The rows come from 6 hidden closed curves, with some noise, and rows from the same curve form a group. Each curve winds through 6 dimensions. The rows are also pushed far along 4 directions, which tell nothing about the answers.
Known rows, each followed by its group:
27	24	-6	-32	-1	4	10	-26	0	-12	2	-1	9	-17	9	10	7 -> j127
31	-12	-31	25	-24	1	-2	9	-11	15	6	4	7	-10	11	-5	8 -> j470
-3	-4	0	8	-2	3	-9	12	11	20	7	3	-5	-5	-6	8	1 -> j757
-25	-23	13	3	-1	6	1	12	4	16	0	-11	-8	0	-16	-2	8 -> j611
15	-10	-6	12	-8	0	4	2	-10	7	8	0	16	8	-3	-2	-10 -> j915
30	4	-24	-1	-25	4	0	7	-11	6	1	-11	-4	-39	7	23	28 -> j587
-21	-5	6	-1	-2	4	11	7	0	-11	-9	-7	-3	5	-8	-5	6 -> j127
5	-6	8	15	-4	1	-13	8	-5	27	8	9	9	4	-10	-2	-23 -> j915
14	3	13	5	4	4	-15	5	3	27	10	7	10	8	-7	8	-24 -> j611
-9	-12	3	6	7	1	6	-1	9	-2	-1	2	-4	15	2	-11	-1 -> j470
-19	-5	4	7	2	4	-4	13	7	14	3	3	-1	0	-12	-1	-1 -> j611
28	4	-3	2	-11	-4	-8	1	-9	19	19	0	12	-14	-2	24	-7 -> j611
-15	14	18	-22	19	-1	1	-13	0	-9	-1	-3	3	7	-8	-2	-13 -> j470
-15	-4	16	-13	5	2	4	-7	4	5	1	-3	2	3	-12	-4	-5 -> j611
-1	5	7	-12	11	-3	9	-13	9	-6	10	-9	-6	0	3	14	8 -> j587
14	6	4	-15	2	1	2	-9	0	-11	-4	-6	0	3	7	5	3 -> j470
12	6	0	-6	5	-5	15	-26	-11	-18	-4	5	16	23	9	-25	-21 -> j470
10	-11	-5	25	-11	4	4	8	-10	21	4	-6	4	4	-3	-4	-7 -> j587
12	4	13	-5	-1	-1	-12	10	4	18	16	-2	5	3	-7	21	-8 -> j127
-9	-1	12	-9	14	-1	6	-7	-5	-15	-8	-5	3	16	-1	-11	-8 -> j757
-11	-15	6	19	-8	8	4	9	-1	-2	-16	6	-2	0	-7	-10	-6 -> j127
-2	-2	5	2	4	2	-5	-6	4	9	1	16	8	7	-4	-11	-18 -> j611
-16	11	12	0	5	-1	9	-1	1	-22	-18	5	2	25	0	-18	-17 -> j757
1	-14	-2	19	0	0	-6	3	-2	2	-3	11	1	3	2	-9	-10 -> j611
6	4	-13	-2	-7	7	4	-1	-8	8	-4	-5	-1	-17	-1	-2	11 -> j127
9	-7	5	-6	-9	2	1	-8	-4	6	3	2	5	-6	-2	1	-3 -> j611
6	-2	-18	10	-6	1	-5	16	-3	22	17	-9	0	-17	-4	17	15 -> j611
-1	11	14	-6	17	-3	6	-21	-8	-21	-15	7	6	25	6	-24	-28 -> j127
-5	-1	-3	-1	-6	1	3	3	-6	4	2	-6	5	0	-8	-3	2 -> j587
6	8	-20	-5	-11	2	7	6	-2	-15	-9	-3	0	-6	7	-2	20 -> j127
2	-14	-2	1	3	-3	-9	5	0	5	8	-4	-3	-2	2	7	9 -> j470
24	-5	-13	9	-10	-1	-2	5	-5	-1	1	3	10	12	9	-8	-2 -> j915
7	-12	5	1	-2	-1	-3	1	-3	7	2	-7	-1	10	1	-5	0 -> j915
16	25	4	-33	9	5	2	-19	8	-5	6	-1	0	-26	4	26	9 -> j915
-2	-12	-20	20	-14	5	5	18	-5	-2	-8	-2	-1	-12	-1	-1	18 -> j915
13	5	-15	-8	-9	4	-2	4	1	12	8	-5	1	-21	0	13	19 -> j915
6	17	-1	-20	5	5	6	-9	3	-23	-15	-2	-4	-4	10	-1	9 -> j611
-16	11	18	-27	21	2	16	-21	9	-12	0	-14	-8	5	-2	2	6 -> j587
3	13	10	-12	10	-5	-1	-7	-2	-14	-1	-2	3	12	4	1	-11 -> j127
9	3	-19	4	-8	3	5	2	-18	-3	-13	-10	2	0	7	-17	7 -> j127
3	4	8	-9	-2	3	-1	-7	0	13	12	-2	0	-24	-9	22	1 -> j127
-21	-16	-2	4	5	1	-4	20	0	-8	-13	-8	-8	11	-2	-11	13 -> j470
-4	3	2	-11	16	-4	-2	-15	9	12	22	4	3	-11	-5	10	-3 -> j915
-8	-15	-10	8	0	4	7	4	3	-10	-13	-7	-10	3	7	-14	18 -> j587
9	20	-12	-3	-12	-2	13	-6	-12	-24	-15	1	8	4	9	-14	-4 -> j757
25	-17	-17	17	-17	4	0	8	-12	15	0	-4	7	3	6	-11	5 -> j587
-21	-8	-3	-1	9	4	4	3	-3	-8	-11	-8	-9	-11	-4	-5	14 -> j757
5	6	8	4	3	-2	0	-12	-5	19	11	8	12	5	-6	-4	-28 -> j757
4	12	-11	-11	-4	7	9	-2	-6	-13	-17	-9	-8	-17	7	-1	19 -> j611
-14	-10	8	12	8	0	-9	8	6	6	2	8	-6	0	-5	3	-6 -> j470
-26	2	5	4	14	2	2	9	6	-29	-31	4	-9	29	6	-28	-5 -> j127
0	14	5	-8	16	1	-1	-13	9	-3	8	15	6	-11	-1	13	-12 -> j915
-19	-8	8	-3	14	3	-1	-1	3	11	7	-3	-4	-6	-11	2	1 -> j757
10	8	8	-21	15	-2	5	-21	5	-12	6	1	9	20	6	-7	-13 -> j915
-6	12	5	-8	5	-3	-8	-5	4	2	9	12	3	-17	-6	15	-6 -> j587
20	4	-14	-11	-8	1	13	-18	-15	-11	-6	-8	6	-9	11	-9	9 -> j611
-2	-2	-6	4	-7	5	-1	5	-2	14	0	3	1	-15	-6	1	4 -> j611
-3	5	-1	7	-2	-2	3	-5	5	-3	-2	8	-3	3	4	-7	-6 -> j757
20	4	0	-10	1	-3	-8	-14	-4	9	10	4	4	-5	6	4	-7 -> j915
6	-12	6	13	-4	0	-6	7	14	22	18	4	-3	-3	-3	19	0 -> j470
0	-3	8	10	0	3	7	-9	5	4	0	6	0	6	-1	-4	-12 -> j470
0	-17	-11	14	-16	3	-6	27	-1	1	-9	-5	-6	-4	1	2	19 -> j587
4	-3	-11	11	-10	-7	-10	10	-4	-2	-3	6	-4	2	8	-6	3 -> j915
3	-10	9	-2	10	-1	-9	-4	10	16	18	0	-5	-6	-2	16	2 -> j757
7	-1	-4	7	-3	-3	-11	3	-1	-3	-2	17	7	2	3	-6	-14 -> j587
-6	4	14	-11	8	-1	6	-12	-1	-12	-4	-6	-5	1	0	3	-2 -> j757
-56	-4	16	-3	11	9	10	14	16	-5	-16	-13	-25	-8	-16	3	23 -> j470
10	14	-17	-3	-12	3	-5	10	-2	4	3	0	-2	-29	1	19	18 -> j127
2	-14	-17	15	-14	1	17	1	-8	-7	-13	-12	-7	4	9	-20	17 -> j757
20	-5	-1	6	-5	-1	1	-7	-11	11	12	3	16	2	-2	1	-17 -> j915
-1	-1	7	11	10	1	2	-13	-4	10	3	11	8	9	-4	-11	-27 -> j587
6	5	-14	13	-12	-5	4	-3	-6	3	5	6	2	-12	4	1	-1 -> j757
-13	-24	6	5	5	3	-4	14	2	5	-5	-12	-13	3	-3	1	16 -> j470
10	0	1	-3	2	-4	8	-16	-2	0	10	1	11	13	3	-7	-12 -> j470
-2	-12	9	27	-3	1	-10	21	8	31	16	3	3	12	-12	11	-13 -> j587
-8	10	-12	-9	-8	5	4	14	8	4	4	-15	-14	-33	-4	28	40 -> j587
15	-5	-14	21	-20	4	-9	24	-6	10	-5	5	7	4	1	-4	-2 -> j127
7	3	-16	1	-8	2	-3	9	-3	12	7	-1	6	-11	-2	5	9 -> j757

New rows. What belongs after each?
-15	-1	2	-1	14	2	6	-1	-1	3	4	-13	-5	-1	-6	0	6 -> j611
-11	-18	-2	5	-5	7	-3	13	-2	7	-12	-4	-6	-2	-6	-11	10 -> j587
-4	10	12	-12	11	-2	3	-14	-6	-5	-1	2	10	13	-5	-10	-20 -> j470
-32	-3	22	7	10	2	5	1	15	-7	-13	3	-17	15	-3	-10	-7 -> j757
13	-8	-11	16	-11	2	6	1	1	-5	-5	3	-2	3	10	-6	4 -> j470
12	-9	-17	19	-10	-2	2	4	-12	4	5	5	14	7	1	-12	-8 -> j915
2	-8	-6	6	-5	0	9	4	-1	-3	1	-14	-10	-5	4	7	21 -> j587
-27	-19	12	10	4	6	-7	19	7	14	-5	0	-5	12	-14	-11	-3 -> j587
8	-12	5	4	8	0	-2	-3	7	2	7	4	3	8	2	2	-4 -> j915
11	13	-12	-6	4	-5	2	-15	-8	0	16	2	6	-20	3	14	1 -> j611
13	-8	-13	17	-24	1	-2	10	-10	-10	-17	13	8	2	6	-15	-5 -> j611
-2	6	7	13	-1	-3	5	-11	-2	0	-2	14	5	12	0	-14	-27 -> j757
-1	11	15	-2	4	4	3	-11	5	8	-1	8	5	7	-6	-4	-24 -> j470
-4	13	12	-11	1	5	3	-6	8	15	9	-1	-3	-17	-10	18	-1 -> j470
-1	12	10	-27	15	-1	-8	-19	4	-5	4	11	4	-13	-1	8	-8 -> j587
5	-1	-7	-6	-11	2	-15	23	0	16	7	-10	-4	-22	-6	24	23 -> j470
-12	-13	6	-6	-1	7	-5	15	4	18	3	-19	-16	-19	-11	18	27 -> j470
11	22	3	-9	-3	-8	8	-18	-3	-8	8	7	13	8	3	1	-20 -> j757
13	9	-3	1	0	-13	-11	-9	-5	-1	11	15	10	12	6	-7	-23 -> j915
0	1	-6	9	-1	1	3	4	-13	-2	-13	-1	7	17	1	-26	-12 -> j127
10	-2	-9	2	1	-1	5	-3	-15	-12	-8	1	15	16	4	-21	-11 -> j757
15	12	-3	-15	2	-1	-6	-17	4	10	16	14	7	-24	1	16	-4 -> j611
-6	-15	-1	15	-1	7	-7	20	-6	2	-15	0	-3	3	-3	-8	1 -> j757
-27	4	18	-4	16	-3	8	0	16	-5	6	-10	-12	6	-8	15	5 -> j587
4	8	1	-19	3	5	-1	-7	3	25	21	-6	2	-30	-12	26	8 -> j915
8	-5	4	-2	7	1	-7	3	4	-3	1	1	4	14	4	-2	-4 -> j757
-15	12	29	-13	15	-6	3	-13	19	0	10	4	-3	22	-6	4	-19 -> j757
9	-7	-3	13	-18	0	-8	18	-10	12	-4	-3	5	10	-2	-9	-5 -> j915
11	12	8	-8	-1	-3	3	-15	-1	1	8	0	-1	-10	2	13	-6 -> j757
3	0	3	-14	6	-2	-9	3	4	-1	6	-6	-1	-1	1	13	8 -> j470
-9	-15	11	7	7	0	1	8	11	11	10	-11	-10	5	-5	13	9 -> j587
-2	9	-10	-4	0	-6	9	-4	-9	-31	-13	-4	-3	5	11	-8	9 -> j127
-1	6	0	-9	8	-8	-8	-11	4	14	25	6	5	-8	-5	10	-5 -> j915
-1	7	-3	5	-6	-1	11	-10	-1	-13	-13	2	-7	-2	8	-9	-1 -> j757
-2	-5	20	-4	11	4	0	-2	10	14	16	-1	10	8	-14	15	-14 -> j915
6	10	-9	-4	-5	-1	-3	-5	-7	-8	-4	12	6	-18	2	1	-2 -> j587
14	20	-6	-22	-12	-3	2	-14	0	-15	1	11	8	-21	5	11	3 -> j611
18	-11	-5	4	-22	2	-3	0	-9	10	1	4	8	-12	-1	1	0 -> j611
5	-5	-2	-1	-3	3	2	-2	-6	-13	-19	-6	-6	5	9	-14	6 -> j915
-11	-3	17	-2	13	-2	3	-9	20	8	16	2	-7	3	-5	13	-4 -> j470
35	-6	-28	5	-15	-2	1	-5	-22	-8	-4	-3	10	-5	18	-12	8 -> j470
-6	-22	9	11	0	0	-8	8	-2	-1	-8	6	0	14	-2	-13	-8 -> j587
-28	-4	5	6	8	7	3	11	8	-13	-17	1	-12	-6	-5	0	10 -> j915
-2	-6	-1	4	-1	5	2	-1	5	-9	-8	4	-6	-9	5	2	8 -> j127
-28	-2	24	-13	12	6	3	2	12	10	0	-14	-12	4	-14	6	4 -> j757
-11	7	1	-2	6	-6	-2	3	1	-6	7	0	-1	-1	-2	7	1 -> j127
10	8	-7	-20	-1	-1	0	-12	-1	3	9	-10	-8	-26	5	17	21 -> j915
-5	-17	-2	13	-4	3	-4	6	3	7	-3	11	2	7	-2	-15	-7 -> j611
-4	6	14	-10	6	6	3	3	7	-14	-14	-4	-3	8	0	4	0 -> j915
8	-5	-10	10	-17	2	-8	14	-9	28	9	-3	2	-17	-8	8	5 -> j915
-3	17	15	-18	9	0	5	-19	9	-8	9	14	11	-3	-6	11	-18 -> j127
13	1	-10	-1	-15	2	9	2	-3	-7	-8	-9	-4	3	9	-6	14 -> j757
-23	12	11	-20	14	-9	-6	-5	13	-10	8	-1	-12	-4	-2	12	8 -> j915
2	-16	18	5	0	7	-10	12	12	22	7	0	1	9	-11	10	-7 -> j127
6	-7	7	11	-4	7	-4	9	4	4	-8	11	10	22	-2	-14	-18 -> j127
-1	7	-12	1	5	-3	12	-14	-12	-16	-5	0	4	-2	7	-12	-2 -> j611
4	17	13	-11	9	-1	-1	-5	-1	3	9	-3	8	6	-5	11	-15 -> j611
-25	-11	9	11	4	3	3	6	8	15	5	-2	-9	-6	-12	5	2 -> j470
0	-3	14	5	-3	-5	-6	4	15	29	27	0	-2	3	-10	22	-5 -> j757
-2	0	4	-6	6	-2	-2	-5	-3	8	11	-8	-5	-17	-5	16	8 -> j127
4	-10	-2	15	0	3	-3	3	-1	1	-3	8	0	-7	1	5	-3 -> j915
1	-20	-10	17	-13	-4	-1	4	-5	-2	-1	10	4	1	3	-12	0 -> j611
15	3	-10	-7	-2	9	14	-12	-9	-4	-3	-7	8	-13	2	-2	7 -> j915
10	4	-13	-10	0	3	0	-3	-7	3	0	-10	-6	-14	7	3	16 -> j127
17	9	2	-1	-6	-3	5	-16	-9	-5	-1	1	3	-3	6	0	-10 -> j757
35	13	-6	-16	0	-8	-1	-26	-3	-6	19	10	19	-1	13	8	-14 -> j611
10	10	-8	-6	-17	8	3	4	-6	14	1	-9	1	-23	-5	12	13 -> j470
14	-3	8	7	-4	-3	-5	-8	-7	25	17	13	26	16	-11	-9	-37 -> j611
-1	11	-20	-4	-11	5	10	7	-1	-8	-8	-11	-10	-22	4	9	29 -> j587
16	18	-2	-16	2	-6	-16	-6	9	13	20	12	1	-18	2	24	0 -> j915
-2	1	0	-14	-8	3	14	-15	-7	-29	-25	1	-1	-1	7	-19	5 -> j611
2	-3	0	-6	7	3	-5	0	0	6	1	-6	-8	-2	2	3	7 -> j127
-6	-6	16	3	10	-1	-17	3	10	14	3	9	-5	7	-3	0	-13 -> j915
-14	-5	-14	-1	-4	-3	3	3	-5	-10	-9	-8	-16	-13	6	-7	27 -> j915
-4	-13	6	8	0	-6	-4	1	3	0	7	7	6	12	-3	-3	-11 -> j611
1	-10	-14	13	-7	-2	5	-4	-9	-10	-6	7	2	-4	6	-13	-1 -> j611
-11	-15	-20	17	-7	6	7	15	-3	-4	-7	-5	-6	-13	-1	-3	22 -> j915
-30	-4	6	-5	8	6	1	3	3	-17	-25	3	-10	0	-3	-17	5 -> j587
5	-9	-1	-6	4	1	-2	1	10	8	18	-6	-5	-19	-1	27	21 -> j915
22	-3	-23	-5	-12	2	1	6	-8	-9	-3	-11	-1	-14	12	7	29 -> j757
5	-6	-4	9	5	1	-3	-3	-11	3	-3	6	9	1	0	-12	-13 -> j757
17	-10	1	5	-14	0	-5	2	-7	9	5	2	4	-11	-2	8	-2 -> j611
-16	9	6	-9	12	-1	20	-11	6	-23	-7	-13	-10	9	3	-3	10 -> j587
-5	3	1	-14	0	10	10	-4	6	-8	-11	-6	-5	-10	0	1	15 -> j127
-13	-14	8	3	18	2	4	-7	9	-2	1	3	-3	8	-2	-6	-2 -> j915
-22	18	8	-14	5	-2	12	-13	6	-7	1	-5	-13	-19	-4	12	10 -> j757
-9	0	7	4	4	6	-2	2	7	-2	-7	12	-3	-9	-4	3	-5 -> j127
18	-8	-20	7	-10	3	8	-1	-15	2	-3	-14	1	-7	8	-7	15 -> j611
6	8	-21	8	-12	5	14	5	-9	-22	-25	-3	-2	3	13	-20	10 -> j587
26	-4	-9	-3	-9	-4	-5	-9	-12	2	7	8	12	-10	5	1	-6 -> j587
11	3	7	-10	6	9	6	-5	4	0	3	-3	7	-5	-3	12	-1 -> j915
1	-9	-8	16	-16	8	2	11	-4	3	-10	4	-3	-19	-3	3	7 -> j127
-6	-15	5	25	-12	-5	1	13	-1	9	3	-2	0	16	-5	-6	-8 -> j757
-19	-11	16	-4	20	-2	-6	-6	12	12	10	0	-10	4	-8	0	-3 -> j915
8	3	-4	12	-6	1	6	3	-3	11	6	-3	5	3	-1	2	-4 -> j587
2	-15	-14	17	-12	0	-4	11	-15	23	8	-2	7	-9	-7	-5	1 -> j470
-46	12	18	-18	27	6	15	-11	17	-15	-10	-9	-20	-4	-10	2	11 -> j587
38	3	-20	12	-17	-4	8	-16	-8	-2	6	8	12	-3	16	-5	-6 -> j470
-6	3	17	0	7	2	2	-9	8	-7	-2	17	11	12	-6	-3	-26 -> j127
-3	6	2	1	10	0	-1	-3	7	0	8	12	9	1	-5	4	-13 -> j915
